The rows of a group lie close to one hidden flat surface of 10 dimensions, which may be shifted away from zero. Surfaces can cross.
Some rows, each with its group after it:
[  8   0 -77  48  15 -20 -46 -25   3  -2  14  -9 -15  -7 -15] | j755
[ 32 -50 -72  25  19 -15  43   6  26   5  10 -28  11  40  41] | j265
[-18  -2  10  -4   7  -2  14   1  -7  51 -14   5  32  11  -6] | j82
[-15 -19 -26   7   3   6  -7  12 -37  -6 -25  18 -45 -10 -23] | j166
[-19  18 -14  -7  -4   9  13 -15  12  25  17   0  -9  22  29] | j82
[ 20 -14   2   1  17  -4  -1  22 -13 -39  11  -7  -8 -21   3] | j755
[ -2 -15 -28 -17  -2  -5  -2 -15   2   0  12  -8 -28   1  11] | j82
[-10 -12  18  -1   1  -5  17 -29  24 -20   7 -15 -15   3  15] | j265
[-44  17  24 -15   1 -16 -22  20 -26 -43  23 -37  12 -30  36] | j755
[ 24 -13 -41  13  21   4  14  18  37  22  19  -9 -13  16 -12] | j166
[  4 -15  16  41   5   7 -61 -24 -16 -12  -7   5  15  -5  16] | j265
[ 25  -3  -6   1   5 -20   9 -18  51  18  59 -22 -19  36 -11] | j166
[ 20 -17 -36  11 -36 -17 -22  22 -52  14  -2 -21  60   2  32] | j755
[-21 -36 -27  18  22 -16   0  15 -12   1   2   7 -10  -5  -1] | j265
[  1  -6   8 -20 -27  -9 -17  26   9   5  20 -61  27 -31  -9] | j755
[  8  -1 -31  27  13 -16  -9 -35 -55  -1 -15  -3   5  15  24] | j166
[ -3 -54 -42 -22 -21 -22  11  -5 -21   4  14 -12 -36  32  21] | j82
[ -3  28 -31 -10 -16 -21 -42 -30 -37  22  40   7 -36  -8 -30] | j82
[ -8  43 -13  10  29   7  29  34  28  19  44  32 -10  19   5] | j166
[-38 -24  11 -19  -9  -7  18   6  35   3  11 -30 -28 -13 -20] | j265
[-56  -8  -4  13  -9   8 -44 -32  45  -7 -23 -38  -6  -6  11] | j166
[ 34 -38 -35 -13 -21 -11 -56 -43  -9 -25  15 -34 -28  -3  12] | j82
[ 41 -43   0  -4   9  15  32   2  24  33 -11   0   1  28  -8] | j82
[ 45 -28  -9  24  22  -1 -18 -18  27 -34  17  14 -20  27  17] | j166
[ 34 -35  14   7  18   5  32  48   5  32  28 -10  26  20  10] | j265
[ 28  -2   5  16 -41  -3 -42 -27 -25   3  -7 -13  30  -5   0] | j755
[-58   7  13   2  20   3  -2 -46   0 -12 -34  32 -20 -13  11] | j82
[  0   5  10  11  18 -14 -49 -10 -11 -67  28  33 -21  -2  30] | j166
[-10   6  31   7  -3  17  13  20  13 -12   1 -12  15   5  29] | j755
[-50   8   4  10 -20 -11 -23 -19 -35 -20 -27  22   1 -27   2] | j755
[-20 -37  28 -30   8 -15  24 -18 -12  -4 -16   5 -14  -1  -1] | j82
[ 2 14 32 16 12 -7 14 -8  4 38 47  3 12 24  0] | j265
[ 11 -20  -5  17   0   3  -4 -14  -4 -25  -2   4 -17   9  17] | j265
[  3  24  22 -10  13   6  18  64  -6 -17  63 -18 -27  11  12] | j755
[ 27 -26 -38   8   4  -2 -26  19  16  -1  20 -13 -20   5 -13] | j166
[-11   2 -37  10  12 -15  -2   0 -12 -13  14   4 -20 -13   2] | j265
[-20 -39 -21 -34   1 -11   9  21   7  19  -4 -34   0 -18  -7] | j82
[-18  31  13   8 -13   5 -28   8 -25 -13   7   1  12 -22   7] | j755
[ 15  12   6  14  48  30  44   9  12  -3 -23  19  -4 -11   1] | j166
[-50  39 -20  15  -5  13 -24  10  -3  20   2   7 -14  -2  -4] | j166
[ 21 -12 -12 -19  39  -8  57  17 -10  14  13  27 -10   0  -4] | j82
[ 17   1   7   4  34   9 -18   4  30 -19   8 -25  13 -59 -14] | j265
[ 42 -11  35  -3  -7  28   2   1  28 -20   6 -17 -10  -8  -1] | j265
[  1  30  12  21   3  26  -5 -19  34   5  11  12 -25  -6 -20] | j265
[ 10   4  26 -13 -19  -6   4   0 -17  -2  -3   9  -2 -41 -44] | j755
[ -8  10  70 -51  -8  -7  46  -5  12  46  30 -14   2   6 -30] | j82
[ 25 -14 -29  12  -4   1 -18  22 -13  -5  -3  -6   8 -27 -17] | j755
[-18  12  36   4  -7   8  -2 -22 -27 -13  -5  26 -37  16  -1] | j166

New rows. What belongs after each?
[  4 -31   1   7  22  -4   9 -21  36 -18  -1 -10 -28 -18 -19] | j265
[-17 -14   7  -8 -22  20  -9 -17  25  28 -13 -10 -14  14  -4] | j82
[ 14 -54  -3   3  -9  19 -20  30   7 -29 -24 -28   1 -19  16] | j265
[-48  13   6  11 -24  29 -13 -25  19 -34 -28  18 -51  -8   7] | j265
[-17  48  18   0  -6  -9 -20 -13  26  13  57 -10  -4  15   2] | j166
[ 28   6  26   1 -12  23  -6   5   1  11  10 -16  -5  14  -3] | j166
[ 23  -3  80  10 -12  33   6  -9   1 -17   4   8  12  26  38] | j265
[ -4   1  -7   6   2 -18   2   7 -21 -17  23   1 -21   0  -3] | j755
[-14   2  15 -11  20  -3  19  -8  -2 -10   0  -6 -21 -16  -9] | j166
[-37  16 -29  39  10  13   6 -17  37  21  -3   8 -10  16  13] | j265
[-23  -8  29 -27 -10  48 -16  21  39   1 -35 -25   6 -36   9] | j82
[ -7 -24 -32  -6 -22   8 -11  27 -12  52  -8   4 -14  12 -28] | j82
[-16  23  -6  11  -1 -10  -5 -46 -58  18 -12  -9 -13   3 -10] | j166
[-39  16  18   7  -9  15  -3   9 -16 -15  -4  25 -24  -5  13] | j265
[ 24 -21 -22 -72 -11 -21   0  33 -19 -18  60 -52 -28 -42  -1] | j82
[-11 -29   6  27  -8  40 -23   0  35 -15 -39  -4 -12  -6  10] | j265
[ 37   2 -10  19  32  -3  11 -23  36  -9  33  32 -48  20 -27] | j166
[-30 -34  47  14  39 -14  42 -55  44 -20  -5   2 -12  13  18] | j265
[-10  32 -19  18  41  21  -4  -1  46 -12  -1  -6   7 -51  -2] | j265
[-65  10 -20   6   1 -28   3 -18 -10   1  18   2 -25   1   6] | j265
[ -9  21 -29   6  24   3  -3  -4 -41  16 -20  -6 -12 -39 -30] | j166
[ -7  34  17  -5  -8  28 -19  -9  17  39   2   6  -3  -9 -21] | j82
[ 21 -27  -7   9  23  -5  16 -26  14 -10  -2  -3 -26  11  -8] | j166
[  9 -33   8 -13  51 -13  48 -27   7 -14 -16  17  -3  -6  11] | j82
[-22  -9 -21 -32 -30  20 -26  12 -14 -28   6  -5 -50 -12  30] | j82
[-15 -22  19  -9 -13 -13   1  10 -34 -32 -25 -17  49 -25  44] | j755
[ 43  23   5   6  12 -10 -22 -43   2 -40  31 -22   6 -22  15] | j265
[ 30   4  -1 -11   4  -1   8  13  18  -3  35 -45  24 -14  16] | j265
[-25   4  10   2  23   7  17  -4   2 -17 -10  24 -34  -7  -7] | j166
[-25 -23  37 -10 -36   8 -18  10 -34  45 -30   6  16  22 -11] | j82
[ -3   3   2  11  16   2  32 -10 -35   4 -10  19 -14  24  14] | j166
[ -9  44  -9  31  12  12 -34  -5 -10 -14 -11   8  38 -37  20] | j755
[ 29  10   8  -4  11  20 -20   8 -71 -11 -31 -16   8 -48 -15] | j166
[-22  -3 -12   5   6  -8  15 -31   5  22  -4 -18 -25   9 -18] | j166
[  8   3  -2   8   0  15  39 -26  26  48   8  25 -20  52  -1] | j82
[-13 -10 -17  24  20  35   7 -12  43  30 -44  13  15  12  16] | j82
[  6  31 -27  -3  54 -26  31 -14   1   9  33  -1 -14 -28 -30] | j166
[-31  -4  38  13   3  20  32 -32  13  -4 -33  -5   4  38  46] | j166
[ -9  -7 -25   3 -10  10 -28 -40  32  17  -6 -18 -14   5   2] | j82
[  8 -47  12  29 -21  38 -23 -25  39 -17 -38   9 -54  12 -17] | j265
[-14  16  40   2   6  -8  -5 -38  13 -31   4 -14   6 -22   6] | j755
[-13 -29  44 -52   5 -14  57  -7   6  -2  13 -13 -16   5  10] | j82
[-16   8  -7  15 -14  17 -20  23 -14  10  -1  -4  17  28  42] | j166
[-37  28   9 -19 -26  -5  -3   9 -29  57  19  10  -2  13 -18] | j82
[  8 -23 -47  13 -31  -6 -26  -6  36  38  27 -51 -17  13 -26] | j265
[ -5 -12  53 -13   3  -6  16 -14 -33 -41   3  14 -22  16  26] | j166
[-10  -8  16  10  29  11  18 -11  -1 -28 -26  11  -2   4  32] | j166
[ -4  12  31   4 -12  29  -9 -56  36  13  -8   8 -24  23   6] | j82
[ 16  46   1  25  33  15  -3 -10  23  12  29  14   1 -24 -19] | j265
[ -1 -27 -11 -16 -22  -8  -5  13  -5 -14  16 -22 -32  -8 -12] | j265
[  8   8  39   6  -1  20 -24 -11  31   3  13 -11 -15 -26 -33] | j265
[-30  19  39  19  -4  45  -7  -6 -19 -13 -48  17   3   4  34] | j166
[ 28   5   2   6 -48  -4 -16  17 -52  18  22   5  12  19  -2] | j755
[-36   3  11  -7  19 -12  17 -16  32  -7  14 -10 -18   1   2] | j166
[ -1 -33 -28  14  -7  27 -11 -24  32  12 -31   5 -27  20   7] | j82
[  7   0  18  47   1   8 -15 -31  15  36  18   9   8  43   7] | j265
[ 21 -14 -30  41   6  -3 -16 -11 -16  11  14  24 -16  24  -2] | j265
[ 56  -3 -26  32   1 -13 -52  -2 -27 -25  51 -27 -13  28  21] | j755
[ 29  17   2  12  36  24  21  27 -27  -9  -8  31  -3  -8   8] | j166
[ 11  25 -16  17  12   5  -1  17  16   9  21 -18  21 -11   3] | j755
